The rows come from 4 hidden closed curves, with some noise, and rows from the same curve form a group. Each curve winds through 6 dimensions. The rows are also pushed far along 4 directions, which tell nothing about the answers.
Known rows, each followed by its group:
[-1.48 -1.43 -0.61 -0.02  1.37  0.17 -0.07 -0.87  1.16  0.51 -0.89  0.65
 -1.23 -1.06  0.30  0.12] => j_871
[-2.26 -0.45 -0.90  0.66 -0.09  1.26 -0.46 -1.18 -0.08  1.14  2.15  1.01
 -1.40 -1.18  0.42 -0.13] => j_847
[-1.11 -0.06 -1.10 -0.68 -1.74  0.61  0.53  0.07  0.85 -0.15 -0.54  0.32
 -1.83 -1.77  1.48  0.15] => j_871
[-0.42 -0.54 -0.05 -0.58  0.99 -0.17  0.36  0.79  0.79  0.60 -0.29 -0.85
  0.49  0.29 -0.38 -0.53] => j_4
[ 1.13  1.37 -0.03  0.46 -0.26 -0.09  0.07  0.34 -0.88 -0.55  0.62 -0.87
  1.00  0.28 -0.10  0.12] => j_4
[-1.54 -0.76 -1.23  0.03  0.13  1.05  0.57  0.18  0.74 -0.41  0.14  0.41
 -0.67  0.07  0.21  0.03] => j_4
[ 1.61 -0.57  0.60 -0.11  0.38 -0.68  0.62  0.35  0.11 -0.23 -0.64  0.17
  0.12  0.57 -0.27  0.30] => j_871
[ 0.34  2.15  0.61  0.31 -1.51 -0.91 -0.90 -0.66 -1.15  0.38  0.61  0.17
 -0.10 -0.20  0.51  0.08] => j_847
[-0.07 -1.01 -0.18 -0.27  1.77  1.47 -0.48 -0.32 -0.74  0.08  1.11 -1.05
  0.83  0.00 -0.82 -0.49] => j_4
[ 1.01  0.37  0.96  1.36  0.00 -0.03 -0.88 -1.85 -2.36 -0.47  1.39  1.18
 -0.26  0.47 -1.71  0.93] => j_871
[-1.40 -0.47 -1.33  0.82  1.53  0.21  0.54  1.28  2.22  0.09 -1.01 -1.50
  1.41  0.18  0.52 -0.96] => j_545
[ 0.78 -0.18  0.44  0.80 -0.58 -0.45 -0.27 -0.48 -0.24 -0.78 -1.03  0.73
 -0.02 -0.21 -0.53  0.65] => j_847
[-0.41  0.60 -0.65  0.34 -0.29 -0.94  0.56  0.60  1.25  0.04 -1.44 -0.60
 -0.25 -0.76  0.50  0.03] => j_4
[ 1.17  4.49  1.07 -0.30 -3.34 -1.38 -0.96  0.05 -2.67 -0.22  0.95 -1.11
  0.58  0.11 -0.18  0.12] => j_847
[ 0.71 -0.06  0.11  0.49  2.18  0.19 -0.87 -1.12 -1.14  0.09  0.74  0.26
  0.65  1.26 -0.36  0.23] => j_545
[ 0.32  0.38 -0.75  0.58 -0.08  0.11  0.35 -0.21  0.11 -0.36 -0.17 -0.20
 -0.51 -1.07  0.64  0.39] => j_4
[-1.18 -0.47 -1.35 -0.14  0.56  1.79  0.70  2.28  0.97  0.09  1.47 -2.03
  2.13  1.60 -0.17 -1.51] => j_545
[ 0.80 -2.72  0.45  1.36  4.01  1.06 -0.62 -2.17 -0.74 -1.33 -0.33  1.18
  0.31  0.37 -1.67  1.06] => j_545
[-0.82 -1.60 -0.62  0.57  0.42  1.89  0.12 -0.11  0.20  0.40  1.93  0.28
 -0.07 -0.01  0.18 -0.67] => j_4
[ 0.89 -0.84 -0.06  0.61  1.57  0.84  0.18 -0.12 -0.74 -0.36  1.17 -0.03
  0.71  0.92 -1.09  0.29] => j_545
[ 0.07 -0.65 -0.09 -0.42  0.26  0.46 -0.21 -0.20  0.03 -0.58 -0.73  0.17
 -0.04 -0.07  0.08  0.11] => j_847
[ 0.92  0.21  0.92  0.19  0.87 -0.74 -0.26 -1.34 -1.30  0.24  0.37  0.90
 -1.16  0.21 -1.20  1.03] => j_847
[-0.43 -0.17 -1.10 -0.33  1.48  0.65 -0.13 -0.11  0.03 -0.30 -0.38 -0.60
  0.12  0.26  0.12  0.08] => j_545
[ 2.46  0.82  1.17 -0.02  0.67 -1.70 -0.08  0.49 -0.27 -0.78 -1.87 -0.75
  1.79  2.29  0.07 -0.24] => j_871
[ 1.16  0.24  0.99  0.00  1.44 -0.96 -0.49 -0.69 -0.48  0.17 -0.51  0.24
  0.19  1.30  0.16  0.10] => j_847
[ 0.44 -0.89 -0.23 -0.14 -0.40  0.75  0.04 -1.00 -0.44  0.08  0.30  0.68
 -1.71 -1.58  0.42  0.48] => j_4
[ 0.31 -1.12  1.09  0.06  2.80 -0.07 -0.76 -0.70 -0.65 -0.16 -0.24 -0.25
  1.33  1.16 -1.94 -0.09] => j_545
[ 1.80  2.09  0.99  0.61 -0.54 -1.29 -0.62  0.13 -0.98 -0.71 -0.49 -0.88
  1.65  0.00 -0.05  0.24] => j_871
[ 1.50 -1.94 -0.17  1.14  1.99  0.12  0.72 -1.00  0.26 -0.74 -0.66  1.38
 -1.02 -0.56 -0.40  1.40] => j_545
[ 0.07 -1.84  0.15  0.04  1.04  0.71 -0.03 -0.24  0.52 -0.48 -0.59  0.53
  0.03 -0.50 -0.32  0.26] => j_871
[ 1.84  1.10  0.07  0.55 -1.70 -1.36  0.36 -0.21  0.44 -1.15 -2.35  0.56
 -0.89 -1.56  1.69  1.08] => j_871
[ 1.46 -0.41  0.21  0.11  1.53 -0.37  0.37 -0.81 -0.65 -0.55 -0.07  1.20
 -0.56  0.67 -0.19  1.16] => j_4
[-0.14 -2.34  0.56  0.32  2.84  1.38 -0.80 -1.04 -0.63 -0.40  0.69  0.41
  0.84  0.37 -1.86  0.21] => j_871
[-1.15  0.53  0.02  0.50  0.46  0.39 -0.71 -1.11 -1.25  0.91  2.18  0.29
 -0.31 -0.04 -0.92  0.01] => j_4
[ 0.50  3.26  0.21 -0.20 -2.99 -1.13 -0.20  0.27 -1.12 -0.14  0.11 -0.67
 -0.48 -0.78  0.54  0.30] => j_847
[ 1.24  1.88  1.19  0.13 -0.43 -0.50 -1.24 -1.48 -2.61  0.46  2.05  0.60
  0.10  0.59 -0.17  0.38] => j_545
[ 1.93  0.04  1.05  0.25 -0.64  0.30 -0.89 -2.26 -2.70 -0.08  1.47  1.37
 -1.64 -1.13 -0.68  1.18] => j_4
[ 0.79 -0.52  0.09 -0.63  0.86 -1.63  0.40  1.03  2.12 -0.47 -3.87 -0.70
  0.75 -0.23  0.78 -0.01] => j_847
[ 1.64  0.95  0.26  0.23 -0.61 -1.02  0.60  0.56 -0.17 -0.36 -0.58 -0.32
  0.10 -0.46 -0.07  0.68] => j_847
[-0.70 -0.30  0.22 -0.17  0.26 -0.05 -0.19 -0.02 -0.09  0.41  0.13 -0.10
  0.01  0.25 -1.04 -0.18] => j_545
[ 0.17  0.54  0.58 -0.25  1.52 -1.06 -0.67  0.14  0.25  0.05 -1.41 -1.17
  1.58  0.78 -0.14 -0.52] => j_871
[ 0.30  0.70 -0.03 -0.46  1.06  0.22 -0.71 -0.32 -0.79 -0.55 -0.25 -0.89
  0.97  0.60  0.14 -0.14] => j_545
[ 0.80 -0.91  1.46  0.28  1.08  0.60 -1.27 -1.90 -2.32 -0.25  1.43  1.25
  0.02  0.16 -2.09  0.83] => j_871
[-1.21 -0.86 -1.01 -1.16  0.56  0.85  0.69  0.35  0.88  0.54  0.41  0.06
 -0.99 -0.43  0.84 -0.19] => j_4
[ 0.86  1.35  0.88  0.80  0.16 -0.24 -1.33 -1.60 -2.39 -0.65  0.70  0.29
  0.37  0.39 -1.30  0.79] => j_847
[-1.87 -0.74 -0.68  0.80  2.39  2.43 -0.61  0.42 -0.79 -0.08  2.82 -1.77
  2.79  2.22 -1.97 -1.52] => j_871
[-1.31 -0.65 -0.86 -0.31 -1.69  0.21  1.26  0.61  2.12  0.90  0.01  0.66
 -1.98 -2.17  2.25 -0.32] => j_545
[ 0.18  0.30  0.77  0.30 -0.81  0.05 -0.38 -0.12 -1.24  0.30  1.44  0.23
  0.23  0.19 -1.60  0.12] => j_847

New rows. What belongs after each?
[-0.24 -0.38 -0.39  0.79  0.13 -0.42  0.07  0.06  0.85 -0.06 -1.15  0.37
 -0.16  0.51  0.15  0.01] => j_545
[ 2.33  0.68  1.83 -0.03  0.08 -0.96 -0.37 -0.19 -1.91 -0.15  0.70 -0.12
  1.02  0.97 -1.80  0.47] => j_871
[ 0.11 -1.16  0.11 -0.33  0.55  0.27 -0.29 -0.72 -0.10 -0.22 -0.60  0.79
 -0.55 -0.60 -0.30  0.53] => j_847
[-0.56  0.15 -1.13  0.00 -2.92  1.03  0.96  0.59  0.08  0.47  1.74  0.90
 -1.94 -0.66  0.99  0.07] => j_545
[-2.33 -2.04 -0.98 -0.48  0.89  0.82  0.86  1.56  3.03  0.26 -1.43 -0.97
  0.50 -0.23  0.67 -1.35] => j_545
[-0.42  0.65  0.20  0.51  1.14  0.03 -1.08 -0.96 -0.96  0.48  1.06 -0.13
  0.59  0.16 -0.43 -0.08] => j_847
[-1.05 -1.01 -0.80 -0.93  0.96  0.96  0.53 -0.15  0.35  0.55  0.93  0.58
 -1.15 -0.16  0.45  0.08] => j_4
[ 0.21  0.05  0.39  1.01 -0.03  0.79 -0.84 -2.74 -2.52 -0.39  1.95  1.90
 -1.82 -1.35 -1.08  1.48] => j_545
[ 1.28 -0.96  0.35  0.54  0.54 -1.37  0.66  0.21  1.22 -0.60 -2.67  0.52
 -0.30 -0.41 -0.37  0.85] => j_847
[ 0.22 -0.66 -0.33 -0.43  1.43  0.69 -0.01  0.04 -0.05 -0.04  0.43 -0.38
  0.50 -0.30 -0.05  0.09] => j_847
[ 0.10  1.24 -0.67 -0.41 -1.55  0.36  0.88  2.75  0.82 -0.22  0.40 -2.18
  2.02  1.15  0.60 -1.29] => j_545
[ 1.74 -0.08  0.07  0.07  0.98 -0.78  0.43 -0.88 -0.69 -0.76 -1.18  0.54
 -0.89  0.35 -0.20  1.03] => j_871
[-0.06  0.68 -0.13 -0.75 -2.86  0.13  0.08 -0.06 -0.18 -0.22 -0.27  0.79
 -1.60 -0.98  1.24  0.23] => j_847
[ 0.70 -0.23  0.60  0.64 -0.44 -0.36 -0.17 -0.22 -0.42 -0.41 -0.34  0.47
  0.27 -0.04 -0.99  0.47] => j_847
[ 0.46  1.76  0.71 -0.29  0.03 -0.32 -1.13 -0.85 -2.14  0.50  1.66 -0.39
  0.59 -0.16 -0.75  0.24] => j_847
[ 0.62  0.41  0.59  0.29 -0.30  0.28 -0.41  0.02 -0.71 -0.98  0.03 -0.48
  1.20  0.57 -0.33 -0.21] => j_545
[-0.22 -0.32 -0.49 -0.11 -1.01 -0.19  0.57 -0.89  0.54  0.00 -0.88  1.61
 -3.01 -1.17  1.19  0.90] => j_847
[-0.45 -1.32 -0.73  0.34  0.28  1.48  0.29  0.59  0.85  0.03  0.68 -0.60
  0.56 -0.02  0.56 -0.91] => j_4
[-0.58  0.02 -0.06 -0.76 -1.47 -0.18 -0.01  0.28  0.42  0.48 -0.34  0.28
 -0.72 -0.97  0.50 -0.09] => j_847
[-0.44 -0.16 -0.31  0.01  2.50  0.16 -0.56 -0.11  0.07  0.16 -0.06 -1.07
  1.33  0.05 -0.49 -0.23] => j_847
[-2.53 -2.13 -1.43  0.28  1.83  1.38  0.36  0.69  2.55  0.77  0.04 -0.53
  0.47 -0.33  1.02 -1.28] => j_871
[-0.81 -1.17 -0.34  0.38  1.24  0.34  0.10  0.35  1.08 -0.02 -0.64 -0.38
  0.87  1.42  0.10 -0.95] => j_871
[ 0.82 -0.30  0.17  0.89  0.76  0.02  0.05  0.33  0.24 -0.43 -0.09 -0.18
  1.15  0.74 -0.07 -0.09] => j_847
[ 1.04 -1.12 -0.46  0.68  0.23  0.49  0.55 -0.76 -0.38 -0.23  0.45  1.54
 -1.56 -0.18 -0.14  1.10] => j_545
[-1.37 -1.00 -0.38  0.92  0.83  1.64 -0.75 -0.70 -0.65 -0.22  1.50  0.17
  0.57  0.22 -1.30 -0.23] => j_847
[ 1.21  0.12  1.77  0.67  0.53 -0.11 -1.08 -2.02 -3.19  0.43  2.55  1.41
 -0.52  0.39 -2.88  1.21] => j_847
[-0.62 -0.51 -0.49  0.83  0.39  1.16  0.37 -0.16 -0.16  0.23  2.01  0.09
 -0.11 -0.68 -0.34 -0.02] => j_545
[-0.64 -0.15 -1.00  0.15 -1.63  1.10  1.04  1.08  0.63  0.22  1.46 -0.12
 -0.56 -0.57  0.64 -0.34] => j_545
[ 0.13 -0.13  0.56  0.55 -1.30  0.47 -0.46 -0.93 -1.18 -0.13  1.15  1.32
 -0.77  0.34 -0.49  0.31] => j_545
[ 0.88 -0.21  0.46  0.94  0.27 -0.77 -0.42 -1.06 -0.55 -0.27 -0.72  1.16
 -0.51  0.71 -0.57  0.70] => j_545
[-0.57 -0.46  0.15 -0.23  0.10  1.64 -0.39  0.45 -0.46  0.24  2.21 -0.50
  1.25  0.28 -0.18 -0.83] => j_871
[ 0.84  0.30  0.04  0.72 -2.25 -0.27  0.57 -0.14 -0.01 -0.01  0.45  1.34
 -1.42 -1.00  0.87  0.64] => j_847
[ 1.39  1.95  1.64 -0.23 -0.73 -0.26 -1.37 -2.02 -3.70  0.02  2.17  0.91
 -0.76  0.90 -1.27  0.88] => j_847
[-1.61 -2.51 -0.47  0.92  1.12  2.24 -0.21 -1.09 -0.15  0.02  1.84  1.33
 -0.67  0.13 -0.94 -0.08] => j_545
[-1.76 -0.99 -0.31 -0.20 -1.13  1.10 -0.03  0.35  0.69  0.27  0.45  0.19
 -0.38 -0.66 -0.10 -0.60] => j_871
[-0.55  0.43 -0.90 -1.08 -0.78 -0.02  1.22  1.68  1.46  0.07 -0.38 -0.50
 -0.03  0.43  1.59 -0.51] => j_4
[ 0.36  0.49 -0.54 -0.71  0.67 -0.22  0.46  1.16  0.11  0.02 -0.35 -1.29
  0.76  0.74 -0.49 -0.12] => j_545
[ 0.02 -0.87 -0.32  1.07  1.13  0.82 -0.09 -1.30 -0.88 -0.50  0.80  0.84
 -0.52  0.49 -0.86  0.47] => j_871
[ 0.46  0.45  0.14 -0.39 -2.31 -0.54  0.35  0.64  0.38 -0.24 -1.23 -0.36
 -0.63 -0.79  0.40 -0.12] => j_4
[-1.90 -0.18 -1.64 -0.78  0.87  0.52  0.61  1.51  2.29 -0.40 -1.67 -1.32
  0.84  0.63  1.65 -1.05] => j_4
[ 0.68  0.66  0.81  0.59  1.38 -0.75 -0.60 -0.43 -0.95  0.19  0.38 -0.56
  1.14 -0.07 -1.40  0.30] => j_871
[-2.49  0.33 -0.56 -0.22 -0.27  1.33 -0.47  0.35 -0.79  1.09  2.66 -0.92
  0.49  0.45 -1.57 -0.93] => j_545
[-1.44  1.50 -0.36 -0.10 -1.26  1.41 -0.25  0.24 -1.69  0.99  4.00 -0.85
  0.06 -0.43 -1.08 -0.42] => j_847
[-0.09 -0.13 -0.53 -0.19  0.32  0.70  0.33 -0.49 -0.85 -0.01  1.11  0.14
 -0.82  0.31 -0.36  0.16] => j_871
[-0.52 -0.77 -0.69  0.45  1.18  0.92  0.50 -0.06  0.04  0.27  1.27 -0.08
 -0.38 -0.70 -0.82  0.36] => j_847
[ 1.22  2.24  1.66 -0.66 -2.63 -0.77 -1.05 -1.21 -2.33 -0.15  0.82  0.77
 -0.67 -0.51  0.55  0.38] => j_545
[ 0.65 -0.15  0.50  0.07  0.17  0.24 -0.06 -0.28 -1.05  0.20  1.36  0.35
  0.22  1.39 -0.37 -0.29] => j_871
[-0.47  2.23  0.30  0.20 -2.33 -0.24 -0.69  0.57 -1.16  0.63  1.64 -0.68
  0.91  1.19 -0.32 -0.85] => j_545
[-0.22  0.80 -0.53 -0.79 -0.92  0.21  0.12  0.73  0.28 -0.60 -0.80 -1.03
  0.32 -0.44  0.90 -0.32] => j_871
[ 1.32  2.50  1.39  0.39 -2.14 -0.11 -0.97  0.00 -2.68  0.12  2.79 -0.38
  1.42  1.22 -0.75 -0.32] => j_847
[-0.48  0.78 -0.05 -0.27 -0.14  0.14 -0.18  0.50  0.20  0.59  0.92 -0.81
  0.83  0.16  0.95 -0.89] => j_545
[-0.12  0.15 -0.98 -0.21 -0.92  0.32  0.59  0.66  1.23 -0.83 -1.40 -0.49
 -0.25 -1.10  1.59  0.00] => j_871
[-0.44 -2.00 -0.50 -0.20  1.53  0.93 -0.02 -0.45  0.69 -0.50 -0.99  0.55
 -0.32 -0.36 -0.06  0.27] => j_847
[ 0.57  0.46  0.43  0.54  0.78  0.35 -0.63 -0.69 -1.20 -1.02  0.22 -0.42
  0.99  0.13 -0.77  0.25] => j_545
[ 0.46  0.07  0.57 -0.40  0.69 -0.10  0.16  0.33 -0.36  0.46  0.96 -0.56
  0.66  0.19 -0.61 -0.20] => j_545
[-0.20  0.78 -0.94 -0.41 -1.13  0.13  0.87  1.22  0.57 -0.38 -0.37 -1.15
  0.21  0.58  0.87 -0.66] => j_871
[-0.12  0.33  0.78 -0.39  0.11  0.02 -0.39 -0.58 -1.40  1.18  2.32  0.42
 -0.21  0.53 -0.99 -0.06] => j_4
[-0.92 -0.93  0.49  0.48  0.10  0.59 -0.79 -1.27 -0.79  0.27  0.85  1.10
 -0.59  0.10 -1.10  0.11] => j_871
[-1.80  1.91 -0.95 -0.24 -1.51  0.73 -0.03  1.07 -0.14  0.38  1.49 -1.73
  0.58 -0.29  0.15 -0.93] => j_847
[ 1.14  3.06  0.47 -1.21 -2.16 -1.34 -0.16  1.53 -0.50  0.01 -0.44 -1.89
  1.47 -0.15  0.91 -0.46] => j_847
